The first 5 rows are patterns. Each new row is the sum of 2 different patterns, raised or lowered, with some noise. Before adding, each is slid sideways (what falls off one end comes back at the other) and multiplied by a number that may be negative. Names go in the order of the patterns.
(in the rows, 100 means zero)
Some rows, each with the names of its patterns after it:
106; 104; 93; 121; 83; 80; 87; 100; 85; 79; 107; 85; 121; 100; 81; 119; 117; 120; 88; 81; 84; 100; 111; 109; 84; 110; 119; 93; 82; 111; 93; 86; 88; 120; 94; 106; 92; 91; 103; 88; 112; 92; 121 => J_428
118; 119; 81; 105; 106; 113; 111; 87; 90; 85; 97; 105; 119; 82; 112; 105; 95; 87; 88; 116; 107; 97; 122; 95; 117; 108; 117; 98; 86; 82; 86; 97; 110; 105; 85; 104; 99; 91; 82; 100; 105; 97; 115 => J_212
98; 109; 79; 82; 116; 96; 90; 99; 96; 119; 92; 110; 81; 99; 103; 87; 118; 92; 103; 118; 81; 84; 80; 89; 109; 99; 98; 91; 118; 119; 85; 111; 91; 112; 87; 101; 103; 99; 89; 101; 82; 94; 95 => J_461
98; 91; 81; 78; 78; 83; 85; 117; 108; 116; 80; 99; 120; 108; 104; 92; 83; 84; 120; 117; 85; 93; 102; 79; 82; 120; 98; 87; 100; 94; 85; 108; 109; 89; 87; 101; 112; 106; 100; 114; 84; 121; 105 => J_560
87; 98; 97; 119; 82; 98; 114; 106; 88; 122; 99; 94; 92; 98; 116; 80; 95; 84; 88; 107; 110; 99; 102; 83; 84; 102; 78; 85; 92; 105; 82; 101; 86; 107; 89; 83; 104; 103; 103; 78; 91; 122; 91 => J_278

New rows, each followed by the names of its patterns:
102; 99; 105; 102; 103; 81; 90; 98; 95; 97; 88; 91; 104; 87; 89; 82; 90; 95; 89; 95; 82; 101; 104; 88; 98; 89; 98; 92; 92; 91; 100; 93; 99; 73; 85; 103; 91; 96; 78; 84; 117; 85; 89 => J_461 J_278
135; 104; 118; 102; 123; 125; 135; 104; 132; 126; 124; 113; 113; 135; 122; 128; 148; 108; 136; 133; 135; 122; 100; 111; 105; 127; 129; 122; 114; 115; 123; 112; 95; 130; 134; 128; 138; 130; 135; 106; 127; 117; 122 => J_212 J_461
103; 75; 87; 78; 117; 91; 95; 95; 74; 101; 82; 90; 98; 118; 107; 102; 82; 109; 81; 85; 73; 80; 89; 70; 103; 72; 117; 91; 76; 109; 112; 104; 94; 85; 84; 94; 96; 110; 90; 90; 106; 95; 79 => J_428 J_461
143; 99; 140; 106; 119; 141; 91; 117; 104; 122; 134; 143; 105; 112; 116; 139; 115; 90; 142; 143; 121; 136; 126; 125; 101; 125; 127; 137; 127; 132; 140; 115; 126; 109; 116; 126; 122; 108; 147; 136; 129; 119; 150 => J_428 J_278
111; 105; 104; 114; 100; 121; 85; 104; 102; 94; 122; 106; 109; 118; 90; 89; 95; 89; 107; 102; 109; 93; 118; 112; 101; 109; 92; 117; 98; 108; 99; 100; 110; 103; 88; 103; 104; 114; 105; 94; 101; 121; 99 => J_461 J_278
95; 98; 93; 109; 111; 88; 109; 101; 101; 102; 93; 80; 82; 96; 110; 103; 89; 110; 89; 104; 89; 98; 95; 87; 96; 99; 101; 79; 110; 106; 116; 95; 89; 105; 93; 98; 96; 103; 78; 121; 110; 89; 86 => J_212 J_560
82; 132; 103; 97; 99; 105; 86; 74; 73; 109; 94; 91; 113; 77; 119; 98; 85; 104; 101; 126; 78; 84; 74; 109; 109; 105; 83; 116; 116; 101; 85; 114; 92; 76; 101; 129; 80; 105; 97; 89; 106; 71; 114 => J_428 J_461
93; 92; 88; 97; 96; 80; 86; 89; 103; 111; 86; 84; 111; 88; 100; 91; 93; 119; 96; 113; 75; 95; 105; 75; 119; 84; 95; 106; 82; 92; 89; 96; 107; 92; 94; 98; 114; 116; 90; 117; 89; 108; 89 => J_212 J_461
87; 115; 103; 119; 96; 103; 92; 110; 97; 122; 125; 83; 86; 106; 123; 106; 93; 118; 98; 103; 109; 79; 120; 109; 82; 88; 116; 86; 101; 96; 105; 101; 78; 125; 91; 110; 110; 98; 102; 112; 109; 122; 122 => J_560 J_278
87; 88; 61; 63; 87; 104; 82; 88; 85; 64; 67; 109; 79; 64; 88; 90; 67; 95; 100; 81; 63; 89; 90; 94; 87; 93; 78; 93; 91; 73; 74; 66; 70; 56; 81; 83; 104; 90; 104; 81; 82; 108; 80 => J_428 J_560
108; 90; 112; 104; 95; 113; 102; 119; 109; 94; 133; 140; 113; 88; 111; 98; 106; 122; 122; 117; 118; 141; 91; 97; 130; 96; 119; 98; 137; 124; 103; 93; 90; 111; 111; 126; 108; 128; 137; 132; 97; 144; 90 => J_428 J_461
100; 89; 87; 89; 99; 88; 78; 78; 86; 63; 89; 106; 59; 103; 96; 71; 103; 78; 107; 66; 86; 76; 82; 105; 75; 78; 89; 80; 98; 87; 113; 91; 67; 76; 99; 88; 71; 64; 91; 77; 83; 82; 92 => J_428 J_461
80; 97; 60; 86; 65; 73; 96; 83; 93; 97; 53; 81; 85; 91; 62; 51; 106; 70; 99; 73; 86; 71; 76; 77; 99; 90; 95; 100; 92; 86; 65; 110; 95; 70; 75; 95; 91; 79; 55; 84; 84; 103; 65 => J_461 J_278
75; 66; 89; 96; 95; 74; 81; 64; 93; 76; 74; 100; 109; 85; 99; 102; 82; 63; 80; 89; 90; 80; 75; 91; 78; 100; 71; 69; 71; 97; 71; 98; 113; 104; 71; 97; 108; 77; 98; 71; 78; 96; 71 => J_428 J_560
102; 89; 110; 92; 102; 89; 114; 75; 84; 106; 103; 86; 84; 74; 88; 75; 108; 80; 71; 83; 114; 108; 105; 111; 104; 122; 68; 94; 63; 111; 95; 62; 101; 81; 105; 121; 92; 64; 63; 97; 107; 89; 110 => J_461 J_560
92; 84; 98; 95; 108; 72; 81; 108; 108; 89; 89; 89; 88; 97; 107; 79; 92; 97; 78; 88; 99; 96; 73; 90; 86; 87; 87; 107; 98; 93; 95; 109; 108; 89; 110; 72; 107; 106; 84; 77; 71; 88; 89 => J_428 J_560
91; 100; 109; 88; 77; 63; 85; 85; 92; 89; 82; 78; 88; 84; 77; 93; 84; 98; 103; 113; 114; 67; 85; 95; 98; 107; 84; 79; 85; 93; 98; 104; 81; 97; 102; 81; 84; 87; 100; 93; 83; 119; 90 => J_212 J_278
127; 118; 126; 132; 127; 116; 120; 135; 130; 131; 109; 123; 104; 108; 116; 131; 105; 115; 127; 111; 123; 115; 121; 133; 127; 143; 112; 122; 119; 131; 126; 117; 104; 119; 128; 125; 115; 119; 119; 116; 111; 120; 118 => J_428 J_212
86; 85; 75; 81; 83; 86; 70; 82; 94; 84; 101; 91; 104; 93; 90; 82; 86; 81; 88; 84; 91; 81; 80; 94; 95; 105; 69; 79; 104; 95; 81; 110; 96; 76; 85; 96; 97; 83; 93; 77; 78; 98; 102 => J_560 J_278
97; 127; 121; 135; 131; 98; 105; 117; 102; 130; 117; 109; 120; 127; 128; 122; 136; 116; 123; 106; 133; 127; 113; 120; 126; 129; 120; 99; 113; 113; 105; 128; 97; 124; 109; 96; 118; 132; 109; 119; 115; 109; 128 => J_212 J_278
93; 83; 110; 110; 100; 108; 89; 120; 117; 111; 81; 103; 108; 110; 112; 99; 121; 131; 79; 108; 89; 93; 113; 108; 119; 85; 121; 115; 84; 124; 107; 122; 97; 93; 100; 110; 81; 100; 87; 107; 92; 106; 104 => J_461 J_278
93; 109; 111; 98; 105; 111; 126; 100; 106; 115; 102; 126; 85; 107; 125; 100; 90; 109; 111; 112; 107; 107; 108; 91; 112; 92; 92; 113; 121; 101; 110; 105; 105; 98; 99; 97; 107; 114; 92; 116; 93; 115; 91 => J_428 J_278
113; 102; 124; 128; 124; 103; 127; 131; 120; 115; 123; 117; 137; 120; 131; 113; 119; 112; 114; 107; 101; 122; 117; 128; 113; 123; 125; 125; 121; 110; 102; 112; 134; 128; 118; 126; 132; 97; 112; 134; 129; 116; 113 => J_212 J_560
109; 100; 112; 119; 105; 123; 112; 115; 136; 137; 133; 111; 95; 118; 113; 122; 125; 114; 131; 122; 113; 110; 117; 115; 101; 106; 123; 116; 130; 125; 120; 124; 105; 123; 120; 131; 124; 125; 123; 131; 105; 107; 104 => J_428 J_212
87; 66; 66; 120; 95; 85; 70; 75; 106; 91; 121; 81; 81; 76; 116; 95; 102; 115; 117; 116; 61; 79; 83; 86; 95; 61; 78; 73; 99; 118; 120; 91; 82; 96; 92; 108; 104; 107; 87; 112; 102; 88; 97 => J_212 J_560
108; 136; 111; 104; 101; 120; 101; 109; 111; 109; 134; 107; 100; 122; 134; 127; 91; 106; 108; 110; 121; 105; 111; 117; 113; 104; 108; 105; 108; 107; 109; 124; 99; 125; 111; 115; 118; 99; 111; 108; 121; 126; 123 => J_428 J_278
85; 88; 70; 111; 75; 86; 103; 113; 123; 106; 119; 114; 114; 84; 77; 73; 107; 94; 76; 98; 81; 107; 114; 106; 68; 70; 118; 103; 92; 125; 110; 85; 101; 116; 92; 92; 102; 78; 83; 109; 109; 87; 85 => J_212 J_560
104; 116; 123; 114; 95; 98; 135; 116; 88; 119; 119; 124; 107; 104; 110; 110; 103; 98; 133; 89; 116; 127; 106; 101; 89; 121; 121; 123; 119; 102; 116; 125; 98; 130; 118; 118; 118; 124; 119; 109; 116; 110; 111 => J_461 J_278
58; 87; 62; 74; 58; 86; 62; 74; 81; 56; 104; 87; 74; 79; 91; 117; 66; 59; 71; 82; 110; 74; 73; 108; 104; 67; 92; 91; 72; 65; 75; 117; 63; 83; 63; 66; 95; 86; 93; 80; 85; 72; 91 => J_428 J_278
96; 78; 110; 99; 105; 89; 79; 104; 104; 96; 107; 121; 85; 94; 103; 120; 99; 89; 122; 115; 114; 105; 96; 81; 88; 86; 126; 111; 96; 109; 106; 118; 103; 124; 102; 109; 83; 122; 108; 94; 103; 107; 127 => J_212 J_278
90; 97; 102; 88; 78; 88; 105; 87; 76; 104; 110; 91; 85; 71; 105; 93; 64; 73; 107; 60; 93; 86; 99; 86; 70; 104; 96; 101; 106; 82; 79; 88; 81; 113; 108; 77; 110; 105; 94; 84; 95; 91; 98 => J_461 J_278
79; 74; 54; 62; 100; 82; 65; 81; 84; 106; 95; 107; 99; 75; 74; 88; 73; 92; 79; 87; 84; 74; 86; 95; 63; 81; 63; 87; 62; 76; 102; 111; 94; 93; 82; 86; 88; 84; 82; 97; 108; 82; 85 => J_428 J_212
118; 121; 141; 136; 122; 115; 101; 112; 135; 93; 108; 119; 133; 139; 112; 100; 109; 105; 126; 103; 122; 111; 108; 131; 143; 131; 125; 118; 108; 127; 118; 126; 125; 126; 112; 112; 112; 117; 89; 95; 135; 117; 123 => J_212 J_560
72; 88; 100; 84; 81; 91; 95; 101; 73; 99; 105; 94; 85; 109; 102; 87; 93; 83; 103; 80; 82; 93; 82; 100; 111; 85; 88; 71; 75; 101; 77; 84; 82; 108; 89; 86; 89; 95; 92; 73; 98; 97; 93 => J_461 J_278
103; 84; 80; 99; 89; 93; 105; 111; 82; 94; 100; 104; 89; 88; 117; 113; 95; 75; 98; 110; 98; 80; 97; 89; 126; 93; 113; 124; 111; 85; 122; 112; 94; 95; 108; 129; 84; 96; 87; 85; 100; 103; 113 => J_212 J_278
93; 103; 119; 96; 90; 116; 85; 116; 97; 103; 122; 120; 118; 91; 103; 101; 119; 122; 110; 83; 128; 117; 100; 98; 124; 109; 88; 94; 124; 90; 115; 94; 97; 102; 100; 125; 112; 134; 113; 106; 99; 134; 91 => J_428 J_212
115; 125; 107; 125; 113; 117; 108; 123; 114; 134; 114; 109; 127; 111; 114; 115; 121; 112; 80; 114; 124; 123; 102; 97; 130; 108; 87; 98; 129; 92; 108; 129; 111; 121; 99; 138; 112; 116; 110; 94; 99; 117; 111 => J_212 J_278
72; 71; 73; 53; 67; 80; 85; 64; 89; 55; 96; 73; 62; 77; 68; 65; 46; 62; 85; 84; 72; 88; 65; 93; 78; 81; 91; 79; 59; 85; 87; 86; 63; 75; 93; 51; 63; 78; 67; 76; 85; 73; 71 => J_560 J_278
135; 118; 103; 89; 93; 129; 107; 103; 117; 118; 85; 127; 111; 112; 96; 125; 111; 103; 110; 106; 100; 103; 100; 85; 90; 109; 125; 105; 130; 128; 111; 105; 130; 122; 104; 126; 105; 107; 119; 93; 82; 79; 102 => J_428 J_212
105; 77; 104; 88; 65; 119; 113; 93; 78; 77; 71; 89; 84; 100; 66; 109; 104; 78; 80; 84; 86; 74; 65; 116; 94; 104; 86; 75; 93; 75; 101; 69; 95; 101; 85; 87; 98; 79; 69; 74; 85; 81; 69 => J_428 J_461
107; 67; 65; 81; 99; 79; 53; 73; 90; 74; 94; 88; 53; 70; 104; 89; 82; 90; 87; 61; 69; 86; 76; 90; 81; 75; 59; 98; 84; 66; 72; 78; 83; 52; 89; 77; 69; 75; 89; 95; 115; 90; 94 => J_560 J_278
113; 112; 117; 125; 123; 108; 121; 125; 129; 110; 113; 94; 102; 127; 130; 95; 122; 129; 110; 105; 138; 126; 108; 126; 102; 110; 133; 113; 102; 97; 122; 134; 131; 117; 120; 99; 142; 115; 104; 115; 114; 94; 107 => J_428 J_560
66; 64; 58; 99; 82; 69; 68; 107; 82; 65; 97; 74; 92; 54; 93; 88; 91; 76; 78; 55; 74; 75; 91; 98; 58; 77; 107; 83; 67; 92; 75; 110; 66; 99; 73; 77; 82; 67; 114; 77; 69; 104; 69 => J_461 J_278
